Every row belongs to one group in each of 4 separate groupings. Each group adds its own fixed numbers to the row, and there is some noise. The rows also spread widely along 11 directions, which tell nothing about the answers.
(in the rows, 128 means zero)
Known rows, each followed by its group in each grouping:
[145 156 141 114 167 101 173 172  96 133 122 109 164 145  82  91 119 190
  97 136 132 105 144  98 162 169 100 106 103 178 156 128 100] => Z861 zabo Z595 Sefig
[146 167 138 133 121 119 147 151 126 124 134 123 133  97 143 176 146 153
 153 160 182 129 101 150 129 140 112 146 135 128 134 139  94] => Z578 tar Z273 mima
[145 124 118 143 181 117 137 147 115 143 102 140 133 169 123 157 192 132
 166 186 191 156 104 111 126 154  77 170 136 173  78 101 115] => Z776 kiz Z92 vafak
[ 92  92 173 115 167 120  97 137  75  84 137  84 119 134 103  89  57 129
 148 143 118  95 120 153 107 126 129 109 144 103 109  87 118] => Z783 tar Z572 mima
[166 164 157 143 226 134 120 179 121  68 117 122 108 134 128 120  73 152
 213 175 132 101 157 164 110 138 119 140 100 137 105 123 105] => Z861 lubiz Z572 bigop
[164 136 114 130 111 118 135 138 122 160 148 137 159 142 102  97 193 194
  96  93 118 156 118  87 146 148 102 118 152 173 138 118 150] => Z578 zabo Z273 vafak
[124 113 157 138  95  93 151  97 136 136  99  93 115 179 154 165 137 122
 120 180 144 192 178 137 118 133 128 126 176 138  76  99 164] => Z783 lubiz Z698 Sefig
[162 142 128 118 115 153 119 149  93 124 169 121  92  57 130  92  80 160
 187  70 122  81 123 113 124 149 126 111 134  91 179 117  86] => Z776 kiz Z698 bigop
[137  68 132 147 173 133  96  95 101  97 123 132 120  88 155 118 105 133
 186 100 120 108 111 127 118 127 117 117 154 112  95  88 108] => Z861 kiz Z92 zapar
[116 209 191 157 154 101 185 145 128 132 112  76 179 107  96 191 113 147
 110 247 191 143 110 206 111 157  89 153 106 162 127 167  82] => Z776 tar Z595 zapar
[122 104 145 120 145 146  93 145 102 122 146 119 127 155 101  96 130 137
 142 113 126 128 108 115 108 130 123 116 146 132 120 117 132] => Z578 lubiz Z572 vafak
[104  95 112 128 133 124 185 125  93 124 114 137 136  93 104 111 115 154
 158 116 117  66  98  71 156 122 129 103  91 119 149 140  98] => Z861 kiz Z698 zapar
[144 127 157 109  99 146 126 118 166 110 148 131 131 152 120 130 125 138
 127 131 118 130 152 125 116 118 140 120 114 143 121 168 164] => Z578 lubiz Z698 zapar
[ 72  97 124 108 108 124 159 121 104 143 119 112 146 143 114 124 164 106
 109 109 151 102  83  86 163 146 105 120 119 138 133 145  77] => Z861 kiz Z92 zapar
[122  95 164 121 143 107 102 101 145 117 117 110 173 150 141 133 163 137
  86 123 132 170 128 153 136 138  93 133 175 171  66 100 126] => Z861 zabo Z273 mima
[123  96 177 143 169 125  92 109 100 109 126 103 131 151 108  87 116 136
 145 141  95 164 146 131  93 130 103 117 176 132  80  68 141] => Z578 kiz Z273 Sefig
[114  87 133 138 107 115 101  75 111 115 141  96 162  72 160 112 114 148
  88  57 102 106 104 127 156 139 112 102 169 123 117 106  89] => Z578 tar Z92 zapar
[188 138 101 132 160  80 159 149 134 114 105 137 136 129 184 157 130 195
 145 149 169 112 170 110 184 175 105 147 132 166 103 103 111] => Z776 zabo Z92 bigop
[ 93  75 155  95 156 140  64 140  67 132 166 107 166 117 120 145 109 107
 145 125 214 121  48 163  94 143 138 137 167 106 131 122  88] => Z783 lubiz Z698 bigop
[122 136 130 110 123 142 121 137 130 104 128 126 117 112 142 122 113 116
 150 100 142  84 119 113 150 146 114 133 117 120 127 133  80] => Z783 kiz Z572 zapar
[159 150 113 117 168 123 136 167  86 122 141 117 111 123 111 106 107 158
 169 121 158  78 117 103 138 153 118 133  95 137 151 131  78] => Z776 tar Z698 zapar
[144 112 117  86 100 146 134 152 128 162 151 144 117 185  95 122 208 134
 156 124 163 157 104  92 106 129 120 137 118 151 133 144 162] => Z861 zabo Z698 mima
[ 72  57 139 150 136 111 107  64  81 134 118  89 177  98 119 112 130 125
 102 106 109 133  67 131 123 113 114 116 164 123  84  90 103] => Z783 tar Z698 zapar
[147 215 129 189 112  87 211 136  91 157  97  69  93  99 130 128 146 170
 141 150 108 158 154 132 143 155  93 111 148 130 143 101  70] => Z861 tar Z273 Sefig
[143 208 159 167 169 138 177 167  88 112 123 104 121  63 101 144  79 167
 209 203 163 106 103 186  87 143 123 135  99 102 150 144  79] => Z783 zabo Z273 zapar
[126  91 164 131 167  76 168 123  79 132 154 118 214 121  55 133  99 225
  88 212 145 127 106 124 111 129 143  91 119 160 153 133 197] => Z578 tar Z698 zapar
[116 167 162 122  69 123 146 141 129 147 150  92 125 151 105 140 157 129
 121 158 137 165 120 156 105 137 126 118 141 129 153 147 150] => Z861 tar Z572 bigop
[149 122 118 161 147 129 137 114  73 125 142 105 104  41 120  79  94 185
 171  77  87  97 124 108 135 143 100  96 148 101 145  79  86] => Z783 kiz Z92 mima
[134 148 160 118  80 166 107 121 150 115 161 135 124 113 116 130 141 106
 141 124 133 136  93 160  90 114 133 133 126 118 135 164 144] => Z783 tar Z273 zapar
[160 180 153  83  96 149 117 154 168 118 174 128 129 154  97  91 147 143
  89  83 118 120 157 110 145 161 105 112 106 173 168 171 129] => Z861 kiz Z572 zapar
[198  94 136 110  78 114  99  99 146 133 181 152 147 103 137 111 135 204
  85  80 105 161 171  95 131 144 132  78 189 149 154  97 212] => Z578 kiz Z572 Sefig
[ 99 109 138  93  45 103 165 136  89 160 140 114 140 130 131 175 122 143
 113 156 208 131  95 125 126 148 159 109 170 102 169 130 146] => Z783 zabo Z698 vafak
[127 191 142 132  52 113 185 130 132 141 134  95 101  99 138 156 115 143
 128 140 147 123 153 129 148 156 122 112 134 110 169 145 106] => Z783 kiz Z572 zapar
[132 112 138 129 123 105 143 132  84 149 139 104  94 182 108 108 138 148
 165 140 133 155 142 113 108 140 136 110 152 122 128 102 153] => Z861 zabo Z273 zapar

New rows. What belongs after each?
[158  98 145 115 134 118 136 139 147 102 129 162 131 174 129 149 126 151
 137 183 156 131 151 119 124 127 143 124 126 157 105 135 207] => Z783 lubiz Z92 vafak
[125 132 177 133 143 155 114 130 146  93 101 121  98 146 136 145 112  85
 191 196 143 150 137 166  77 121 113 151 136 117  73 108 135] => Z776 kiz Z572 Sefig
[132 132 130 135  74 145 189 107 213 112  83 186 156 120 150 173 199 124
 128 170 115 140 123  94 151  97 111 148 100 157  87 165 161] => Z578 kiz Z273 Sefig
[140  76 108 152 138  95 156  84 114 117 108 133 137  90 151 111 123 175
 125  87  90 101 143  79 179 135 112  95 142 142 113  96 118] => Z861 kiz Z92 zapar
[ 87  98 174  84 133 127 104 156  90 138 139 103 147 205  89 130 136 105
 120 155 189 139  92 141 102 150 123 129 153 138 126 124 131] => Z861 zabo Z595 vafak
[111 166 116  95  67 156 198 181  93 146 142 127  80 126  89 104 128 122
 165 128 154  76 108  67 140 149 133 109  86  96 207 161  98] => Z783 kiz Z92 Sefig
[140 113 157  91 153  93 115 141 118 102 145 130 164 149 127 129  97 160
  86 130 171 103 145 114 168 167 118 119 140 163 131 122 119] => Z783 kiz Z273 zapar
[125 104 161 107 159 174  49 141 102 106 157 131 112 149  99  62 135  97
 157  66 109 126  97 125  94 130 104 122 156 129 113 102 108] => Z861 kiz Z273 vafak
[169 144 140 158 134 124 116 127  99 121 152 103 107  94 128 110 102 179
 190 128 103 140 141 144  94 129 127 118 152 106 133  95 136] => Z578 tar Z698 bigop
[129  91 143 108 101 158 145 139 132 104 128 174 128 106 120 145 109 134
 184 149 140  95  89 127  99 100 159 111 112 106 142 155 176] => Z861 zabo Z595 vafak
[146 157 170 126  81 145 149 113 149 111 159 133 135  64 114 126 102 156
 117 106 103 117 131 148 123 129 131  93 132 124 172 163 135] => Z861 kiz Z273 zapar
[123 138 143 154  84 128 182 114 138 106  92 116  71 119 155 130 100 127
 172 156  98 112 169 117 135 126 120 118 137 103 107 111 134] => Z776 kiz Z92 vafak
[139  89 129 111 158 139  67 129 100 127 151 125 128 119 133 101 129 128
 157  70 141 116 106 111 135 152  98 143 154 129 111  90  84] => Z776 kiz Z595 bigop
[135 156 125 166 125 124 178 119 122 119  84 107 116  76 152 141 121 137
 165 153 122 114 121 132 133 124 107 136 124 118 104 115  77] => Z776 tar Z698 Sefig
[151 157 166 166 168 149 106 130  93 108 138  98  90 123  83  56  98 154
 178 133  64 145 156 142  81 135  93 112 146 125 109  81 140] => Z783 kiz Z92 vafak
[137 162 159 120 148 133  98 137 115 125 145  93 174  89 123 104 121 150
  81  75 137 117 120 132 153 177  72 124 154 158 139 116  39] => Z578 kiz Z595 Sefig
[153 198 106 115 154 131 163 196 108 118 123 111  90 137 125 120 132 151
 191 128 160  77 132  94 156 156 101 152  80 132 147 142  48] => Z578 tar Z698 mima
[107 143 152 116  62 132 159 140 121 154 129  97 104 167 103 119 146 128
 124 151 132 150 130 125 112 139 125 117 149 125 136 129 153] => Z776 zabo Z572 vafak
[128 104 154 142 124 105 160 121  86 120 140 112 112 101 128 144  73 158
 158 147 144 114 128 139 119 128 159  87 151  98 153 127 133] => Z861 lubiz Z273 zapar
[130 163 149 176 114 131 141  91 115 151 135  85 137  64 117 124 134 159
 140 107  99 146 119 143 117 141  85 121 152 122 132 113  80] => Z578 kiz Z595 zapar
[141  78 173 110 145 150  78  97 154  57 134 150 126 107 173 146  75 107
 170 127 138 102 138 164 104 124 139 118 147 113  93 125 146] => Z861 kiz Z92 zapar
[104 121 145 153  99 152 115  77 163 130 120  97 169  96 138 111 165 123
  98  73  68 151 106 136 134 112  94 135 147 144  82 134  95] => Z578 lubiz Z698 bigop
[146 124 117 139  68  79 196 101 141 127 117 130 136  88 173 167 107 181
  91 116 136 105 157 102 196 139 146  96 141 131 147 144 128] => Z783 lubiz Z273 zapar
[157 148  96 129  96 151 184 145 146 114 103 156 100 113 141 111 146 147
 171 121 110  94 138  82 149 128 122 127  88 130 128 140 127] => Z783 zabo Z92 Sefig
[191 174 164 102 161 117 118 176 142 102 156 147 151 145 103 113 124 183
  97 132 146 126 162 127 146 169 101 115 128 188 154 139 139] => Z861 kiz Z273 vafak
[143 123 156 135 143 153  55 102 134 108 146 110 144 112 128  76 137 128
 102  61  91 147 127 141 122 147  75 123 175 156  91  88 107] => Z783 kiz Z92 vafak
[168 191 151 148 153 186 142 160 164 101 123 165 131  83 109 158 151 138
 210 203 149 137 100 159  71 116 106 158  90 134 121 160 134] => Z578 kiz Z572 Sefig
[173  69 122 115 181 122  96 126 140 104 123 176 179 127 147 153 151 161
 123 122 166 127 106 116 141 126 120 132 142 180  91 126 149] => Z861 lubiz Z698 vafak
[ 88 156 181 134  65 110 218 119 164 111  96 122 153 125 103 137 118 143
  74 175  87 121 149 125 158 118 120  95 115 147 137 163 153] => Z861 kiz Z273 vafak
[133  95 120  95 118  97 185 158 104 109 127 143 138 124 134 131  77 176
  99 128 162  51 138  75 191 152 148  91 114 139 170 145 128] => Z776 lubiz Z92 vafak
[167 141 148 135 116 150 134 144 135 120 139 150  73 171  93  89 150 141
 186 138  84 155 161 106  93 115 125 113 126 134 126 116 193] => Z861 kiz Z273 vafak
[156 100 152 122 169  67 167 140 142  65  81 143 134 177 155 155  83 171
 130 220 134 115 199 122 151 129 144 110 123 163  85 103 193] => Z861 tar Z572 Sefig
[ 82  70 159 116 107 117 135  95 137 116 102 121 116 191 153 176 145  75
 156 184 168 150 124 133 112 124 131 140 149 121  74 122 151] => Z861 kiz Z92 zapar
[110  66 143 139 115 116 157  87 109 119 130 117 145  86 135 139  84 154
 120 133 127 101 112 127 134 122 143  93 142 115 127 133 138] => Z776 lubiz Z92 zapar
[143 132 171  89  55 170  81 124 193 124 163 146 115 188 129 130 187  85
  99  93 129 181 131 147 100 118 128 126 158 155 117 167 181] => Z861 lubiz Z273 vafak
[116 164 186 104  61 118 165 109 220  64 116 112 177 106 148 136  92 156
  33 132  73  96 180 151 180 123 115 103 110 163 118 175 146] => Z578 tar Z572 mima
[132 111 130 106 128 129 150 154 124 124 121 133 115 159 122 133 128 130
 141 153 158 115 132 102 135 135 134 123 119 140 124 138 134] => Z776 lubiz Z572 Sefig
[145  17 124  97 117 130  92  89 126 107 152 180 144 105 153 136 115 143
 141  77 138  95 106  88 138 115 153 101 149 122 125 117 173] => Z861 kiz Z595 zapar
[152 199 124 155  58 107 201 134 151 170 110 111  96 155 131 169 192 155
 149 175 143 182 168 102 135 148  99 143 140 144 131 130 143] => Z578 kiz Z698 vafak
[155 117 126 103 100  88 106 132 124 158 146 124 154 186 128 142 187 150
  70 117 174 168 128 103 154 159 103 134 168 180 121 110 156] => Z783 tar Z595 vafak
[138 120 161 104 145 126 142 145 110 119 175 138 201  78  84 140  82 194
  97 139 169  79  90 133 134 142 141  99 104 147 189 182 127] => Z578 lubiz Z595 zapar
[107  99 226  90 128 159  79 110 156  75 166 131 170 140  87 107  87 109
  95 141 110 132 124 179  81 115 132 102 138 142 120 155 176] => Z861 kiz Z273 zapar
[ 97  21 147  97 132 116  42  79 101 137 163 122 196 149 138 146 177 102
  73  93 189 161  47 145 112 136 118 123 198 154  97 106 136] => Z861 tar Z92 zapar
[129 135 148 149 111 148 166 116 120 133 126 116 116 115  94 117 126 148
 184 160 101 140 118 141  79 109 137 113 111 115 128 143 158] => Z861 zabo Z698 zapar
[ 90 136 137 161 119 117 178 104 113 130  95  90 144  84 153 172 115 128
 148 150 153 110  99 139 142 129 121 133 130 109 112 142  54] => Z578 lubiz Z698 zapar
[128  72 126  91  88 158 112 122 146 143 156 163 128 155 137 176 175  94
 152 140 209 135  73 122 102 122 149 144 128 129 125 172 160] => Z776 lubiz Z92 zapar
[158 152 142 115  75 149  92 141 147 119 137 121  30 198 153 122 142  90
 198 127 131 166 182 123  92 137 124 140 166 107 103  96 167] => Z783 kiz Z572 vafak
[ 62 102 154 115  78 116 143  86 116 132 132  88 178  96 133 127 124 125
  58  86 130  99  95 112 174 151 105 105 152 125 140 136  68] => Z578 kiz Z92 zapar
[160  99  93 113 166 111  96 159  67 147 138 129 111 154 134 120 155 145
 164 106 190 118  94  88 137 157 112 144 153 140 125  86  95] => Z776 tar Z698 vafak
[119 134 135 126  84 153 113 121 144 158 137 121 106 152 127 117 199  95
 146 101 126 170 105 116 121 134  93 158 151 134 103 123 111] => Z776 kiz Z273 bigop
[ 61  32 156 124 142  66 116 109  35 112 122  81 145 135 138 110  58 138
 116 131 134  99 105 122 149 133 151  98 189  89 110  57 115] => Z783 tar Z273 bigop
[143  86 180 175 187 159  70  81 104  83 145 116 136  44 130 106  63 140
 184 104  83 129 100 196  65 100 133 100 166  98  95 104 119] => Z861 lubiz Z273 zapar
[113 177 175 115  99 115 137 160  75 168 170  71 143 136  82 139 125 153
 108 161 193 159 114 148  99 178 109 116 174 126 184 125 104] => Z578 kiz Z698 vafak
[186 130  98 134 124 117 169 159 118 114 124 159  41 168 144 118 122 166
 244 164 125 114 191  70 132 134 143 131 103 110 127 101 186] => Z783 kiz Z92 bigop
[130 100 133 128  85 103 178 109 132 114 101 130 135 102 155 145  92 167
 121 142 122 104 147 114 152 126 143 105 145 124 118 116 154] => Z776 zabo Z698 vafak
[155 178 150 178  82  99 189  88 173 153 107  91 121 142 134 161 167 159
 108 158  95 196 185 145 134 132  98 120 138 169 102 145 153] => Z861 lubiz Z595 zapar
[139 122 138 115  94 131 143 120 147 116 120 128  95 174 111  63 138 142
 118  83  48 124 187  67 151 124 114  97 124 154 116 115 164] => Z861 kiz Z698 vafak
[134 160 134  99  68 140 169 131 206 124 117 140 138 187 114 120 190 133
  92 127  98 140 156 101 153 126 113 128  84 182 114 185 169] => Z861 zabo Z572 zapar
[158  94 136 146 184  96  75 124  70 138 152 108 163 113 137 121 130 182
 111  90 158 151 108 129 136 162 105 115 207 151 113  71  96] => Z578 lubiz Z273 vafak
[159 136 135 159 127 116 170 112 123 125 118 139 158  44 131 154 122 187
 134 150 128 135 119 135 129 134 115 100 148 135 144 116 134] => Z861 kiz Z572 Sefig
[133 141 156 126 149  91 175 143 103 132 140 100 161 167  81 113 112 201
 111 190 136 131 158 120 129 158 120 108 115 163 142 131 161] => Z578 zabo Z92 zapar
[143 141 139 105 160 180  59 162 107 120 160 135 134 112 116 118 148 111
 177  93 177 118  70 133  94 148  98 153 144 127 130 124  72] => Z578 kiz Z698 vafak
[171 156 131 111 112 114 181 156 138 129 144 156 150 103 124 167 125 186
 134 172 188 107 122 126 141 151 137 126 104 149 166 170 141] => Z776 zabo Z273 zapar
[ 96 145 142 131 137 151 174 154  91 127 129 109 144  82  91 121 115 156
 171 157 143  86  73 136 111 131 115 123  98 110 150 146  85] => Z578 zabo Z92 mima
[145 109 138 115 104 168  93 113 139 117 149 134  88 117 148 124 155 102
 180  83 133 138 116 130 104 128 108 130 157 112 115 115 120] => Z861 kiz Z92 mima
[134 133 150 100 128 139 150 146 156 104 137 131 140 146 110 118 135 141
 105 123 126 106 137 121 149 132 114 114  99 166 132 168 129] => Z861 lubiz Z92 mima
[160 153 126 159 142 140 106 114 137 110 112 117 102 120 144  88 147 136
 150  86  83 138 154 116 142 146  74 135 150 150  82  86 100] => Z783 kiz Z92 vafak
[153  79 157 136 162 134 105 119 136  53 123 165 123  96 160 128  68 145
 193 147  97  97 132 157 107  92 158 116 129 104  96 113 174] => Z861 tar Z273 bigop
[145 131 120 117 106 118 157 147 126 115 119 148 128 112 147 163 131 143
 146 145 164 103 108 118 142 129 138 124 123 131 143 144 128] => Z861 tar Z698 vafak
[ 83 122 128 125 101 116 150 122 119 129 102  85 139 134 136  84 138 132
 103  72  79 108 129 104 180 144 102 111 136 134 114 113  75] => Z861 zabo Z572 bigop
[108  88 154 128  61 142  67  56 144 153 157 103 135 139 128  95 188  99
  78  45  86 194 115 125 117 127  95 119 200 138  88  98 139] => Z783 kiz Z273 zapar
[145 116 135 147 131 128 127  91 137 129 120 117 148 123 113  96 146 166
 128 115  78 147 140 121 121 122 107 122 130 156  83 110 152] => Z783 zabo Z698 zapar
[162 155 113 126 112 121 140 148 139 134 104 134 114 138 175 179 167 133
 170 140 188 144 126 134 134 151 114 151 149 141 110 125 101] => Z861 zabo Z698 vafak
[126 110 146 141 131 127 144 112 109 115 126 117 120 119 112  88 112 156
 153 111  81 120 130 121 119 121 130  99 131 121 122 115 135] => Z861 zabo Z273 zapar
[156 128 141 155 175 133 104 131  44 165 185  98 159  57  61  69 125 204
 149  86 108 148  84 130  91 151  99  95 162 130 175  90 107] => Z861 kiz Z698 bigop
[146 179 161 117  76 159 167 130 203  83 124 140 155  84 140 127 104 162
 128 132  80  94 157 143 141 118 130 124  87 138 131 182 148] => Z578 zabo Z698 bigop
[142 194 172 127 103 131 119 139 167 159 151  82 143 181 101 132 188 128
  82 149 140 206 149 166 113 158  81 150 148 186 108 149 134] => Z776 lubiz Z572 bigop
[133 133 137 130 161  98 151 144  96 124 130  93 122 161 101  98 108 167
 118 126 119 114 157 109 151 152 118  98 122 155 136 125 112] => Z861 lubiz Z572 zapar
[164 197 133 118 144 141 123 171 122 123 142 102  93 160 115 108 146 127
 165 117 146 121 142 129 119 155 102 143 100 149 140 150  79] => Z861 tar Z698 zapar
[135  90 147 123  85  93 191  96 154 111 119 146 139 142 127 148 104 183
 125 181 104 118 181  85 144 113 152  99 116 135 123 137 215] => Z578 kiz Z698 zapar
[100 123 148 109 105 108 120 136  69 127 143  75 149  95 149 118  79 154
  96  84 165  90 108 134 155 181 122  96 186 105 164 100  60] => Z578 zabo Z92 vafak
[172 172 105 135 150 124 144 161 125 159 129 147 180 110 104 140 193 187
 116 130 172 137  86 114 148 158  81 153 115 188 136 139 100] => Z783 zabo Z595 vafak
[159 188 135 156 175 109 205 180 115 121 118 117 129 132  88 113 102 205
 166 181 110  94 164 106 154 144 111 127  65 157 148 152 115] => Z578 lubiz Z595 bigop
[ 85  74 124  86  91 119 148 118 153 118  96 135 106 209 156 140 181  81
 127 121 146 118 139  73 171 130 111 140 125 143  80 125 124] => Z861 kiz Z92 mima
[105 107 159 143  76 122 119  87 111 153 151  91 133 106 147 164 133 123
 125 120 157 166 100 157 106 131 136 114 193  98 130 125 116] => Z578 lubiz Z273 zapar
[159 195 123 135 123  70 204 167 121 179 123  97 129 177 106 144 172 188
 107 175 161 155 178  90 181 187  75 145 117 185 143 125 109] => Z776 kiz Z595 bigop
[118 181 162 120 137 126 134 149 156 110 107  93 159 135 144 161 140 135
 121 163 169 134 127 169 136 157  85 158 133 154  95 137  70] => Z578 zabo Z572 mima
[130 104 111 137   7 132 212  93 150 178 128 149 116  88 140 196 192 154
 154 169 160 163  94 116 111 107 145 120 144 107 143 152 197] => Z776 zabo Z92 mima
[144 114 136 123  77 102 122 100 167 117 113 136 131 144 187 151 156 138
  97  97 127 147 163 103 175 145 108 126 185 147  92 101 133] => Z578 kiz Z273 vafak
[121 224 154 147  75 149 177 129 163 162 124  87 166 126  76  92 205 150
  53 105  78 170 121 141 138 150  60 118 116 192 140 170 103] => Z861 zabo Z92 vafak
[105 156 150 129  65 137 144 136 111 131 143  98 111 121 106  89 124 134
 115  90  86 112 115 113 132 127 125  99 143 108 158 134 111] => Z578 tar Z273 vafak
[163 170 160 113 163  97 147 189 113 109 132 124 123 163 134 168 102 154
 138 182 208 120 151 149 139 168 130 127 137 154 149 142 110] => Z861 lubiz Z273 vafak
[178 127 139 115  88 131  76  99 141 137 166 118 127 122 163 147 146 145
 133  95 161 176 142 157 100 151 125 131 184 133 115 109 150] => Z783 zabo Z698 zapar
[137 132 155 126 150 128 136 155 117 114 143 119 127 137 105 105 105 151
 141 137 121 114 135 127 131 135 124 125 119 139 130 136 122] => Z776 lubiz Z273 bigop
[143 115 162 121 143 137 121 157  94 119 145 145 132 123 109 147 114 148
 182 175 179 137  88 163  74 130 147 118 152 114 143 126 158] => Z861 zabo Z273 vafak
[ 91 133 158 103  98 144 138 124 163 114 116 119 144 130 139 156 146 104
 124 128 148 111 112 126 150 133  93 149 119 135 107 150  83] => Z578 kiz Z595 mima
[128 158 150 131  96 113 122 121  98 131 156  77 146  69 132 110  95 163
  96  88 117 119 119 151 139 153 116 106 160 117 158 115  85] => Z783 tar Z698 bigop
[ 93  87 139 123 124 130 143 117 123 103  99 129 117 121 185 211 115  77
 188 170 212 104  85 157 121 126 148 143 138  93 100 149  88] => Z861 lubiz Z92 zapar
[139 137 137 120 108 127 105 146 101 123 148 113 112 133 120 114 123 137
 137 122 139 130 116 133 114 139 125 117 155 121 138 108 136] => Z783 tar Z572 vafak
[ 96 113 146 100 168  86 127 153 112 118 108  91 174 210 140 137 144 137
 101 165 181 129 137 123 168 176  96 155 141 171  81 107  93] => Z578 zabo Z92 bigop
[ 82 105 183 100 108 148 135 126 107 103 128  93 143 120 113 105  75 111
 111 145 130  99 112 155 107 136 133 101 139 109 129 129 114] => Z776 zabo Z92 Sefig
